The rows of a group lie close to one hidden flat surface of 10 dimensions, which may be shifted away from zero. Surfaces can cross.
In the rows, zero is written as 128.
Known rows, each followed by its group:
[145 102  53 136  59 140 162  93 158 143 147 124 137 141  96 163 131 122
 139]  pulu
[128 125 118 131 106 138 106 113 121 125 148 101 115 195 179 140 135 131
  98]  defu
[145 105  90 117  86  81 119 110 160 109 132 131  95 139  79 162 138 100
 119]  pulu
[ 91 126 109 157  79 127 130 121 166 148 146 118 146 122 194 105 132  72
 131]  doviv
[145 104 131 165 150  94 114 158 128 138 163  78 162 203 128 136 109 165
 148]  pulu
[ 92  76 119  64 176  85 127  80  98 155 126 127  76 156  98 210 207 183
  67]  sodi
[ 89 102 153 132  73 114  94 110 101 180 131 105 123 164 132 169 184 123
 141]  doviv
[127  89 118 110 135 138 124 123  91 160 135 105 106 159 190 117 138 157
 114]  doviv
[112 109 183 166 111 126 106 138 113 183 150 111 171 114 128 111 143 137
 196]  sodi
[168 116 108 124  79 155 119  99 134 111 150 122 114 153 120 138 122 129
 126]  sodi
[101  77 104 113 126  71 142 138 146 150 115 103 147 135 108 149 150 104
 108]  sodi
[101  93  84 115 102  73 110 109 108 175 120 118 146  95 156 157 161  77
 113]  doviv
[145 146 117 148 103 147 149 123 192  86 130 152 137 129  70 161 102 125
 160]  senag
[134 156 155 157  97 142  97  97 128 122 159 129 130 154  95 164 147 144
 155]  sodi
[146 142 115 105  88 142 120 136 112 108  99 127  87 152 140 114 125 102
  92]  defu
[103 127 176 155  82 125 119 184 161 126 104 108 138 160 153  83 112  83
 146]  senag
[115 125 155 150 107  81 131 162 149 139 126 113 116 151  63 118 142 126
 155]  pulu
[123 138 122 130 156 124 133 116 142 115 150 129 121 134 143 122 127 142
 112]  senag
[126 129 145 150 125 109 112 137 149 119 142 118 136 149 123 133 120 123
 142]  senag
[110 126 164 121 151  64 101 191 120 120  76 110 171 106 128 101 115  58
 105]  senag
[164 130 152 134 158  74 105 187 135  95 130 120  96 119 133  45  83 109
 133]  senag
[156 200 147 104 123 184 148 153  43 125  74 124 117 156  73 106 132 155
  95]  sodi
[ 97 100 160 124  61 149 115 128 102 182 116 116  95 147 158 118 166 127
 148]  doviv
[118  94 146 161  88 107  91 119 166 142 177 121 110 122 192  94 125 105
 172]  doviv
[147  58 161 156 111 103  74 122 148 149 197 101 122 136 192  91 119 138
 186]  defu
[158 106 132 106 115 175 158 120 147 116 116 157 144  58 102  96 107 116
 151]  senag
[124  75  56 118 150  75 137 104 158 127 157  89 180 153 152 160 134 105
  71]  sodi
[222 137  90 114 177 115 115 158  64 108 109 137 135  86 103 111  62 151
 147]  doviv
[ 68 163 165 105 107 133 127 146  97 137  71 109 123 171 132 135 177  91
  62]  defu
[111 169 142 129 171 153 137 107 137 112 146 160 138  54 165  81 120 112
 118]  pulu
[184 105  99 112 117 133 113 113 129  99 131 150  79 123 112 150 101 151
 152]  doviv
[156 136  81 134 103 126 123  99 126 122 147 128 149 116 122 142 121 108
 122]  defu
[143 131 115 129  51 158 134 116 119 143 121 129 128 114 114 110 136  98
 139]  defu
[100 183 129 148 126 146 135 104 168  94 141 149 117 142 124 151 135 121
 113]  doviv
[166 159  72  93 172 114 153 155 108  83  94 138  94 118 136  88  91 113
  60]  pulu
[131 157 109 106 118 216 183 134 113 122  79 150 115 138 126 134 113 153
 113]  pulu
[132 132 122 145 167 123 154 140 152 122 130 150 150  89  91 133 103 150
 163]  defu
[178 150  97 129 181 141 154 146 128  96 126 156 134  72 125  86  66 142
 140]  pulu
[ 87 168 140 106  99 126 128 133  99 133  65 120 143 159  76 187 173  97
  79]  senag
[122 132  97 128 173 156 146  76 141 124 167 145 150 104 154 156 131 162
 121]  sodi
[ 98 200  56 127  88 156 128  95 122 105  86 154  96 171 166 217 138  99
  74]  senag
[145 127 114 139 118  94 119 157 100 142 124  88 187 138 117 105 117  94
 117]  sodi
[156 140  98 160 159  82  66 169 125 103 108 163  93  85 229 135  49 103
 185]  senag
[124 146 183 122 132 145 116 160 102 127  88 136 136 117 114 116 124 123
 142]  defu
[117 155 107 134 113 107 119 106 165  95 144 132 105 147 126 145 139  97
  93]  sodi
[153 151 111 152  94 117 131 140 123 129 137 112 149 132  98 102 113 102
 136]  defu
[189  89 112 115 123 118  94 116 171  70 154 150  81 114 161 118  81 121
 145]  pulu
[109  84 127 103 181 104 135 124 135 138 129 152  75 104 145 141 140 166
 137]  doviv
[132 121 124  82 138 152 197 181 113 137  53 166  44 100  68  90 118 167
 140]  pulu
[124 138 145 151 179  83 122 146 115 132 136  97 190 166  58 174 136 160
 129]  sodi
[ 92 193 121 147 127 118 132 164 133 107  62 149 122 156 108 189 118 108
 121]  senag
[144 160 112  99 138 148 132 145 166  49  76 164 107 108 145 128  80  81
  88]  defu
[136 142  92 142 108 131 154 116  93 170 141 108 168 127  94 128 144 133
 130]  pulu
[ 89 162 152 129 104 134 162 165 122 140  73 126 112 174  54 148 153 136
 118]  defu
[146 152 117 141 101 195 161 130 128 125 114 144 133 124 124 118 101 145
 157]  defu
[115 102 120 135 162 114 138 145 114 153 127 101 151 177 132 162 128 173
 130]  doviv
[ 95 162 166 160 119 170 126 108 115 158 149 138 152 100 153 114 147 137
 165]  sodi
[137 143 103 135 102 154 130 112 150 108 132 148 101 132 153 137 116 123
 132]  senag
[ 96 159 143 143 106 142 122 103 111 147 113 132 153 155  67 217 169 150
 141]  doviv
[163 166 102 159 113 178 158 133 188  74 137 152 153 110 129 104  64 113
 151]  pulu

New rows, each followed by its group:
[137 170 173 158  86 159  92 123  79 158 136 130 146 107 126 110 136 123
 178]  doviv
[140 137  84 150 119 118 145 127 145 122 147 105 158 166 120 136 113 122
 115]  pulu
[ 93 102 171 114 148 137 125 141 105 161 122 121  99 139 177 102 153 155
 125]  defu
[111 120 147 118 129 127 131 131 133 131 118 128 136 117 120 124 141 120
 121]  senag
[115 107 111 101  56  83 107 122 148 118 113 119  88 132 133 115 159  43
  79]  defu
[165 106 113 138 172 130 146 145 153 121 147 157 141  41 143  71  70 135
 185]  sodi
[195 117  57 149  95 104 141 134 138 123 154 117 145 126  95 107  85 118
 152]  pulu
[ 98 131 146 153 142 139 143 115 170 127 150 128 154 150 110 155 138 154
 144]  senag
[141 145 118  99 134 114 115 132 116 101  95 143 119  96 121 126 122  87
  95]  defu
[165 149 116 124  83 171 130 111 152  88 119 163 118 100  99 137 104 106
 148]  pulu
[111  99 130 139 143 107 134 103 193 112 163 133 148 130  93 165 139 137
 138]  senag
[ 73 151 207 140  99 182 131 118 109 177 151 135 116  77 189  29 171 111
 146]  pulu
[136 140 121 107 144 160 139 119  76 146 110 140 121 113 133 129 133 155
 120]  defu
[156 105 144 133  95 142 133 158 111 153 115 122 139 105 113  85 108 123
 175]  sodi
[114 129 120 123 220 114 119  99 155  97 139 155 182  74 155 183 110 131
 117]  defu
[ 93 141  80 113 168  81 149  96 159 116 141 143 129  91 119 149 154 103
  76]  pulu
[110  63 134 109 143 118 146 139 154 143 122 144  61 138 146 130 131 173
 153]  doviv
[163 131 166 140 192 115 132 177  90 139 121 134 133  91  79  93  92 184
 187]  pulu
[143  93 139 103 183 135 123 130  65 160 125 127 100 133 134 142 134 210
 144]  doviv
[105 134 146 156 140 132 144 138 157 127 130 119 158 171  86 172 130 161
 150]  pulu
[187 170 116 144 151 151 117 109  99 104 179 135  86 140 131  98 105 181
 136]  senag
[147 106  76 132  72 136 152 126 126 144 126  99 130 192 105 154 131 139
 123]  pulu
[ 97 110 166 130  73 157 137 142 159 138 110 119 140 143 131 109 141  99
 135]  senag
[136 121 121 136 131 128 158 149 147 130 128 133 116 123 112  99 110 138
 146]  pulu
[159  79 134 145 149  93 103 136 151 118 158 116 110 173 111 162 107 176
 170]  doviv
[ 79 155 104 135 149 124 163 131 132 150 140 107 161 108 195  61 145  84
  67]  defu
[138 135 151 167  70 115  90 126 136 134 139 121 149 149  84 167 133 116
 182]  doviv
[ 99 155 188 162 165 143 119 128 141 131 149 132 170 116 123 131 132 147
 163]  pulu
[160  33 115 104 145  85 100 134 100 159 140 109  87 149 149 145 128 177
 154]  doviv
[106 119 168 121 149 160 111  92 160 107 139 158 118 112 152 164 140 148
 143]  pulu
[ 93 149  99 111 129 173 152  66 126 136 130 138 160 128 125 193 171 136
  83]  senag
[115 109 175 134 180 131  95 105 131 129 165 136 136 107 163 139 135 162
 152]  pulu
[114 105 184 148 109 158 132 122 145 150 152 127 118 152 100 132 147 178
 184]  senag
[134 103 113 150 161 111 116 125 111 160 156 113 178 119 158 143 117 150
 155]  doviv
[149 126 154 167 127  63  75 153 144 106 159  93 150 182 105 142 113 122
 146]  defu
[129 107 100 136 118 128 182 155 111 183 124 110 128 142  94  99 131 165
 153]  pulu
[102 160 136 125 145 160 172 158 145 114  72 166 125  98 103 134 112 131
 140]  senag
[119 121 129 144 146 126 141 124 154 126 145 120 156 144 105 150 129 150
 137]  sodi
[154 155 122 110 143 204 150 120  48 157 122 130 149  87 177  68 116 149
 115]  sodi
[113 181 157 169 136 162 143 142 138 122 145 113 163 160 136 100 116 140
 132]  sodi
[178 147 136 126 135 157 127 145 101 114 111 172  54  98 107 109  90 177
 188]  senag
[128   4 132 111 124  70 143 177 143 189 113 111 140  80 125  87 118 119
 186]  sodi
[104 132 141 125 140 145 151 152  97 157 120 110  93 163 169  79 140 157
 105]  defu
[124 115  92 163 149  52 176 183 166 148 153  95 131 140  95  67 109 127
 138]  pulu
[ 86 147  98 115 181 121 133 151 119 125  70 175  77  85 215 148 105 121
 123]  senag
[132 124  89 110 195 121 138 123  95 129 129 117 131 148 167 143 123 164
  82]  doviv
[ 82 136 143 148 192 151 134  84 172 122 181 147 122 134 170 159 148 185
 132]  doviv
[134 104 131 120 146 128 132 132 161 111 127 154 111  85 147 108 104 120
 148]  defu
[118 174 112 114  91 147 122 112  91 133 113 133 104 125 163 112 149  90
  81]  doviv
[155 149 117 108 124 130  83 117  49 139 105 143  87 117 148 150 136 138
 124]  senag
[123  91 136 124 166 133 116  79 126 147 155 157 120 109  97 217 151 203
 181]  doviv
[103 149 113 142 107 148 140 104 124 145 132 110 187 145 130 157 149 115
 109]  sodi
[112 117 103 110 103  88 107  93 133 137 129 145 108  89 121 161 160  85
 115]  sodi
[141 151 189 153 190 133 119 187  86 142 117 144  92 110 134  80  92 193
 197]  senag
[ 69 217 140 151 150 125 139 113 167  91 128 149 119 142 113 155 153 107
  84]  doviv
[128 165 115 152 150 135 158 139 124 131 137 123 169 116 115 102 111 130
 130]  pulu
[129 147 138 126  81 145 128 146 136 115  89 134 130 133 115 128 120  90
 128]  senag
[ 99 195 131 137 162  97 152 182 120 122  83 140 145  80 116  72 113  75
 102]  sodi
[127 119 128 141 124 155 148 143 105 159 137  96 141 174 156 106 127 160
 131]  pulu
[115 122 156 108  81 126 105 122 100 141 111 103 140 149 109 138 168  97
 101]  senag
[105 150 150 146 157  99 127 132 125 144 143 121 153 114 100 123 147 131
 134]  pulu
[ 95 171 150 177 221  89 135 159 148 115 148  95 204 181 108 154 115 159
 117]  pulu
[108 159 109 104 166 143 155 133 111 118 117 137  84 121 196  71 129 125
  64]  senag
[ 80 136 100 139  90 163 139 111 171 124  84 159 174 106 167 206 119  80
 143]  senag
[155 147  95 143 140 141 135 109 146  97 130 134 180 146  76 205 105 148
 140]  pulu
[208 140  92 111 122 120 106 147  51 118 129  84 150 148 141  72  99 108
  78]  sodi
[156  88 119 102 120 174 110  84  91 150 159 139  77 113 203 111 133 167
 140]  doviv
[117  98 109 144 144  73 118 123 205  95 167 117 118 159 140 146 118 114
 117]  pulu
[ 91 162 107 144 165 124 173 124 135 149 136 133 166  97 107 119 143 132
 117]  pulu
[193 122  93 120 136 146 134 125 122 102 150 126 127 112 150  82  83 134
 124]  sodi
[117 132 111 172  92  99 167 176 136 164 129  73 161 211  64 123 133 141
 140]  pulu
[163  65 124 133 103 184 167 133 161 138 147 114 145 160 118 117  97 180
 179]  sodi
[100  66 128 123  95 102 133 139 164 150 121 124  79 151 146 137 142 127
 146]  doviv
[166 110 116 149  68 137 124 130 106 164 163 106 107 146 121  87 125 145
 168]  defu
[113  87 133 150 104 136 160 180 173 143 125 111 107 161 182  70  95 129
 158]  doviv
[ 77 143 141 124  76  97  74  72 138 133 158 125  74 155 163 164 202  84
  81]  doviv
[191 149 146 170 124 144  99 123 100 134 148 146 189  59  76 129  88 138
 221]  sodi
